The same things were measured in two ways. Each way mixes the same 8 hidden numbers, adds some noise and spreads widely along 6 directions of its own, which tell nothing about the thing.
In the rows, 128 means zero.
Some things both ways: the first way, then the second way.
[130 112  79 125 159 119 171 136 158 126 168  72 124  90  76 184  83 115
  96  51 120 134  97 153 127 145]
[122 174 144 118 147 173 116 128 116 103 134 132 189 169 123 111 130 145
 105]

[120 122 112 120 153 148 163 149 144 127 160  57 108  76  84 161 118 116
  86  44 124 131  97 135 114 158]
[ 59  91  85 166 138 109 180 122 108  72  72  98 167 144 164 182 119 116
 187]

[146 150 123 126 144 147 145 158 119 136 125 122 111 130 100 152 136 116
 130  77 126 113 111 115 156 165]
[114  99 122 117  97  96 131 144 158  89 145 110 148  83 138 168 141 128
 142]

[136 127 133 154 109 100 127 139 110 101  93 149 121 140 120 112 151 131
 150  92 151 143 131 133 115 125]
[174 147 148 134 151 122 111 168 169 210 149 130 106 126  91 111 110 169
  83]

[104 134 155 107 131 166 129 112 134 153  93 125 114 142 206 131 118 123
 142 177 139 154 128 109 109 111]
[182 160 183 116 127 109 149 139 130 140 123  88  40  89  97 112  55  83
  93]

[150 124  94 133 148 108 145 128 163 126 162 135 129 162 124 123  93 130
  98  49 118 151 122 110  97 124]
[154 173 151 110 132 138 116 164 145 170 175 157 106 127 112 106 123 142
 122]

[ 87 131 194 106 148 136 156 152 139 183  68 127 121 134 150 121 184  98
 151 167 140 146 121 163 184 176]
[124 173 173 109 144 120  93 117 112 150 137  74 162 192 120 157 111 151
 157]

[114 112 120 109 106 135 114 106 108 158  79 155 124 105 133 106 173 134
 158 193 126 146 137 153 116 130]
[138 150 207 139  25 146 110 116 169  97 138 126 138  36 116 179 173  86
 138]

[113  93 174 133 133 137 103 149 110 110  57 153 108  84 150 120 114 142
 154 131 126 148  91 143 143  89]
[173 129 105 154 141 147 152 128 126 130 111  85  64 113  73  95  96 128
  82]

[153 163 104 113 101 116 116  76 103 101 152 152 124 159 132 134 181 143
 173 227 168 124 208 114  62 137]
[137 181 171 129 135 159 137 110  93 161  99 162 138 171 126 135 127 113
 147]

[130 133  68  79 112 107 152  92 118 118 138 134 129 127 111 159 182 133
 183 181 149 131 176 177  64 150]
[115 124 169 141  94 142  90 119 145 120 159 132 105 103 153 154 185 134
 188]

[123 159 124 104 129 168 152 115 136 201 130 108 135 116 151 164 129 105
  98 185 146  98 143  93 122 137]
[ 98 164 169 125  84 129 105  84 115 203  81 149 195 160 126 164 108 102
 117]

[135 116 148 133 154 147 131 161 132 113 124 123 121 101 100 138 117 131
 115  60 110 126  98 120 165 136]
[103 112  83 123 124 160 177 113  91  11  96 135 172 137 152 150 158  96
 146]

[146 141 138 124 140 134 123 115 151 149 146 148 122 161 156 127 105 130
 131 152 122 139 134  97 130 116]
[164 145 106  92 155 163 144 136  97  54 106 109  92 133  93 101  91 126
  57]

[174 174  76 149 115 135 147 115 131 120 188 116 134 179 121 160 116 134
 127  72 113 120 151  74 104 141]
[129 184 184 120 129 142 126 168 143 112 129 193 160 136 131 160 181 144
 176]

[139 138 167 122 156 142  91 138 130 133  92 175  82 145 151  61 125 123
 119 139 156 155 115  87 109 122]
[153 148 109 122 109 151 158 126 120 198 152 155 150 128 111 118 106 121
  83]

[118 143 100 147 137 139 163 127 137 101 179  59 140 111 108 190 115 113
 106  76 151 120 142 106 132 147]
[119 110 149 113 121  63 104 167 188 219 191 183 151 106 165 133 148 148
 163]

[121 108 180 132 123 108 165 140 139 144 122  94 135 103 116 137 157 129
  86 104 130 106 156 136  72 116]
[ 84  61  79 162 134  96 137 121 134 131 116 135  72 105 157 125 142 132
 187]

[132 135 105 115 143 148 123 122 121  82 139 119 117 100 116 163 115 135
 142 129 148 128 130 113 127 128]
[106 129  96 133 139  99 175 131 120 108 158 158  99 110 159  52 115  69
 178]

[ 86 114 157  97 146 154 133 140 153 157  91 124 124 103 199 117 122 110
 132 113 139 167 107 118 110 104]
[ 92 132 134 167 123 123 118 129 136 224 168 185 103 143 164 131 171 135
 231]

[133 135 129 155 114 123 155 126 107 135 117 101 146 100  77 179 137 117
 103 151 157  89 145 133 149 141]
[ 91 136 165 124  89 101 104  93 156 144 142 163 192  98 158  92 146  89
 144]

[ 98  99 205 174 123 103 120 144 122 117  87 152 164 112 123  94 172 134
 126 127 123 142 138 137 188 125]
[140 124 165  86  70 111 128 128 141  71 147 135 124  65 145 167 146  84
 132]

[155 162  93 109 113 134 130 120  92  78 151 132 110 116  87 176 188 131
 200 150 155 101 166 130 118 171]
[129 135 114 118 142 111 154 145 116  96  99  96 102 136 114 150  87 116
 129]

[110 123 132 176 134 142 133 155 127  99 109  92 125  86 110 165  93 120
 132  63 129 149  78 129 189 126]
[127  92 131 139 122 109 132 157 170  89 131 108 142  77 132 161 144 155
 122]

[138 154 107 138 129 137 139 110 143 126 155 112 124 162 153 144  92 121
 111 118 147 143 138  85 100 119]
[147 133 137 112 164 136 154 145 126 102 113 150 121 126 136  97 103 116
  86]

Other things, the second way, with their names:
j_827: [121 167 164 138  92 148 128 166 152 115 169 175 111  83 130 145 180 125
 189]
j_122: [ 79 143 141 134 137 132 122 111 122 167 105 170 247 205 180 161 156 128
 168]
j_309: [110  93 103 167 118 123  87 111 159 158 160 115 122 114 120 109 183 178
 174]
j_589: [178 208 181 109  96 180 100  92  94 209 111 114 124 168  66 141  95 121
  76]
j_507: [123 100 144 181  87 118 111 110 163 203 130 101 104  84 115 154 143 140
 147]
j_258: [126  88 105 127 110 132  94 119 147 114 135 111 165 132 125 176 186 179
 134]
j_710: [101 102 130 110  71 103 134 108 123 165 184 149 103  81 181 152 129  84
 176]
j_271: [117 176 161 102 133 125  91 129 116 152 156 114 110 154 120 105  94 131
 139]
j_986: [115  86  92 107 122 141 113 100 107 107 122 130 176 162 154 184 175 161
 139]
j_39: [125 154 123 145 192  94 101 106 128 228 128 102 141 202 105  48  93 166
 133]
j_541: [189 123 148 129 105 191 110  99 142 123 133 143 179 106  99 129 194 164
  56]
j_559: [138  99 134 139 118  74  97 128 172 217 175 123 132 119 136 128 164 163
 169]
j_214: [ 68  78  84 148 151 101 129 115 123  24 100 103  73  91 144  80 124 119
 170]
j_666: [128  84  85 116 124 121 124 139 147 162 123 156 190 173 152 180 169 153
 118]
j_344: [135  81  79 110 126 128 158 122 108  45  54  88 169 144 118 206 128 140
  93]
j_888: [127 158 203 143  64 100  78 123 176 169 177 109 137  94 124 157 179 127
 205]
j_104: [131 158 157 111 110 120 128 107 121  99 128 134 112 105 124  84 111  73
 124]
j_687: [134 153 150 129 133 145 139 116 124 135  99 120 209 144 108 143 120 150
  92]
j_132: [143 113  90 119 182  98 142 152 149  84 141 100 105 122 119  36  90 126
  82]
j_49: [148 103 114 129 121 161 130 113 126 143 128 148 126 127 134 138 155 138
 100]
j_373: [111  64 102 163  96 117 163 112 122 168  93 119 127 122 161 224 139 115
 162]
j_99: [133 179 154 151 118 136 123 121 136 197 127 122 107 133  95  89  88 106
 114]
j_694: [102 167 149 108 107  89 123 105 124 129 131  81 109 106 112  69  32  63
 104]
j_252: [138 110 100 157 190 113 124 151 133 226  93 113  92 193 108 142  97 187
 122]
j_130: [158 112 105 126 137 165 114 129 144 114 198 146 146 112 125  85 194 181
 117]
j_234: [ 78 172 190 100 106 123  97  85  82 109 127 103 132 141 149 148  97 105
 176]
j_142: [130 166 119  78 133 172 143 142  82  70 113 135 160 171 122 168 109 127
  98]
j_277: [179 110  88 109 185 104 130 187 171 149 174 147  89 125 112  63 127 169
  83]
j_832: [114 121 115 150 186 109 143 130 105 148 107  98  59 158 130 106  82 144
 162]
j_785: [167 199 186 112 103 166 110 112 132 129 168 142 154 116 100  72 143 100
  99]
j_364: [110  84  96 151 152 117 170 137 138  87 127 156 167 139 184 136 178 119
 177]
j_962: [145 158 185 159 102 142 109 121 147 220 116 143 140 137 112 172 148 141
 143]
j_247: [122 168 189 105  87 149 117 141 136 151 137 191 164 131 158 182 160 107
 153]
j_519: [101 151 174 109  35 151  91  97 139 114 180 161 130  60 147 123 152  70
 141]
j_777: [155 163 179 147 136 153 130 112 110 153  84 102 117 146  93 158 115 143
 121]
j_190: [113 103 128 126 127 168 142  93  94  85 131 118 202 155 176 185 167 141
 148]
j_637: [143 152 154 140 107 109  86 142 188 170 158 147 108  90  98  71 144 124
 117]
j_420: [120 120 107 109 118  97 142 132 135 101 123 145  68  78 122  67  88  76
 104]
j_960: [150 141 111  86 123 130 139 140 119 151 151 164 140 157 137 136 132 114
 117]
j_212: [162 131 116 108 130 169 116 116 114  54  76  98 122 129  77 128 124 141
  50]
j_893: [169 121 134 122  61 164 145 121 147  86 104 162 161  77 111 163 176  87
  76]
j_368: [175 155 165 102 131 166 126 161 140  98 130 159 113  94 107 129 135 140
  70]
j_427: [100  89  97 160 133 125 136 111 115 102 101 128  80 119 139 138 160 136
 191]
j_62: [120 158 129 114 162 177 152 112  56  88 120 122 141 194 149 160 131 136
 165]
j_395: [ 89 156 144 144 156  49 135 134 140 160 118 124  63 122 131  45  60  74
 182]
j_275: [113 132  81  99 168  98 121 181 140 132 145 102 118 159 106 126  78 173
 106]
j_744: [125  97  84 159 180 129 146 130 111 141  98  64  87 164 113 138  85 169
 119]
j_282: [ 75 109 117 195 143  81 170 142 153 162  99 149 130 135 166 133 133 100
 216]
j_903: [143 127  81 120 165 151 120 131 127 145 132 125 201 195 104 122 152 195
  92]
j_851: [ 60  53  59 164 137 122 135 145 149 152 146 173 134 118 184 148 169 167
 179]
j_580: [164 174 150  97  74 178 133 133 124 130 150 138 138  89  87 145 113 118
  58]
j_622: [137 131 171 114 108 184  83 124 136  81 149 161 129  95 132 142 192 163
 119]
j_448: [115  75  91 130 183 135 146 106 109  77  93  87 143 151 156 106  91 139
  70]
j_53: [111  69  66 147 183 114 146 152 148  46 120 104  91 111 141  83 128 149
 121]
j_859: [199 133 113 102  98 141 118 144 169 181 133 127 164 130  79 136 126 129
  18]
j_706: [125  97  91 126 107 117 150 122 141  57 125  93 172 102 124 138 136 111
 107]
j_661: [ 98 137 133 136  94 149 102 111 133 162  97 152 167 142 124 163 138 127
 115]
j_363: [ 96 118  72 108 190 113 153 161 106 103 125 126 118 175 153 114  79 140
 130]
j_616: [133 135 146 110 155  94  97 122 125 172 133  92  81 150 121  99  80 137
 123]
j_956: [ 70 126 125 133  99 138 136  95 105  44  81 141 125  98 140 125 125  79
 149]

Some of these things the first way, each followed by its name:
[ 97  89 187 183 126  93 118 134 136  84 106 130 151 110 122  91 155 143
 116  87 133 172 136 133 153 116]  j_277
[126 109 104 140 138  89 152  96 154  95 175 110 163 133 101 166 108 140
 116 144 132 145 161 149 129 125]  j_616
[138 111  86  99 153 120 154 131 161 162 140 125 138 106  99 153  87 118
  92  90 116 124 108 144 118 114]  j_519
[107 110 132 130 121 160 142  88 121 109 143  66 121  67 119 209  91 155
 118 213 130 126 136 148 116 101]  j_541
[110  91 135 165 157 122 122 117 147  75 160  96 144  68  77 159  97 140
 108 113 116 159 106 144 193 130]  j_903
[146 172 103 131 125 153 134  88 111 119 164  88  94 121 101 177 128 127
 130 214 161 113 152 108 110 161]  j_687
[159 143 122 131 120 112 120 102 142 165 148 157 137 139 122 124 119 128
 112 172 134 113 150  96 123 112]  j_956
[163 173 138 106 119 111 138 132 117 135 104 163  92 197 154 115 165 120
 169 153 172 120 166 106  76 144]  j_832
[130 146 103  98 156 149 111 118 144 118 125 149  89 143 167 130  91 119
 169 146 150 179 101 112 135 126]  j_744
[134 130 123  98 158 157 175 132 142 125 156  60  90 110 107 210  77 135
  95 108 123 110 111 140  86 135]  j_130
[125 112 100 116 155 119 185 141 166 136 171  77 146  99  94 210  85 114
 101  59 113 115 106 151 145 131]  j_271
[164 154  72 100 116 135 129 123 110 110 146 138 105 127 111 154 148 131
 178 102 131 120 139 124  86 140]  j_827
[103  72 147 157 107  95 145 115 129 147  99 118 172  78  95 120 154 139
  93 121 107 129 139 170 124 101]  j_637
[120 177  95  80 139 163 169 136 130 188 126  99 109 151 133 136 181  84
 115 120 162 113 150 112  91 194]  j_122
[124 120 170 119 155 118 175 172 136 123 106  88  92 133  88 132 163 116
  98  62 149 125 124 160  98 168]  j_190
[125 142 147 149 120 160 139 143 134 147 118  98 128 114 177 174  83 118
 134 105 128 129 101  89 145  99]  j_368
[157 145 171 125 119 123 136 128 134 196 102 168 124 177 147 105 151 132
 111 163 112 107 149 107 118 127]  j_212
[121 120 130 134 151 145 149 144 167 147 134 112 130 149 172 127  64 122
  92  32 111 158  94  91 109 101]  j_252
[152 113 105 149 151 116  99 131 141  76 126 177 134 151 130 114  56 143
 132  67 129 169 102 100 153  85]  j_49
[144 143 130 144 125 139 118 132 128 130 121 144 143 113 141 155  98 125
 135 139 139 111 122  86 163 102]  j_420
[110 131 142 133 140 137 119 137 141 153  86 141 119 133 172 110 109 110
 144 123 147 171  95 113 158 124]  j_53
[136 139  70 111 124 115 144 100 145 135 175 129 142 152 119 111 160 125
 114  93 134 146 169 115  72 147]  j_247
[118 123 125 136 148 159 127 119 124  93 128 111 133 119 131 175  95 134
 137 150 131 141 121 123 177 127]  j_559
[170 137 117 141 107  88 166 126 120 117 156 107 136 111  58 198 140 137
 123 130 137  73 159 147 110 129]  j_214
[125 121 164 125 144 125 137 142 140 169 100 154 128 157 136  98 155 124
 115 130 115 138 130 131 149 147]  j_258
[114  95 128 152 135 164  75  98 119 110 109 161 151  79 157 107  97 152
 134 156 101 171 110 104 178  89]  j_893
[124 149  92  95 158 187 146 153 127 131 134 111 126 115 135 170 126 111
 137  54 123 117 111 101 156 157]  j_666
[139 121  92 124 154 120 140 130 136  22 182  94 113  94  87 207  93 140
 175  88 138 142 115 146 151 139]  j_62
[128 122 109  97 119 117 133 112 103 142  85 167 131 138 109 121 200 135
 178 185 130 136 156 177 135 163]  j_888
[150 119 117 153 169 145 102 160 132 108 109 170 124 138 100 108  69 129
 113  54 107 157  67 107 218 133]  j_706
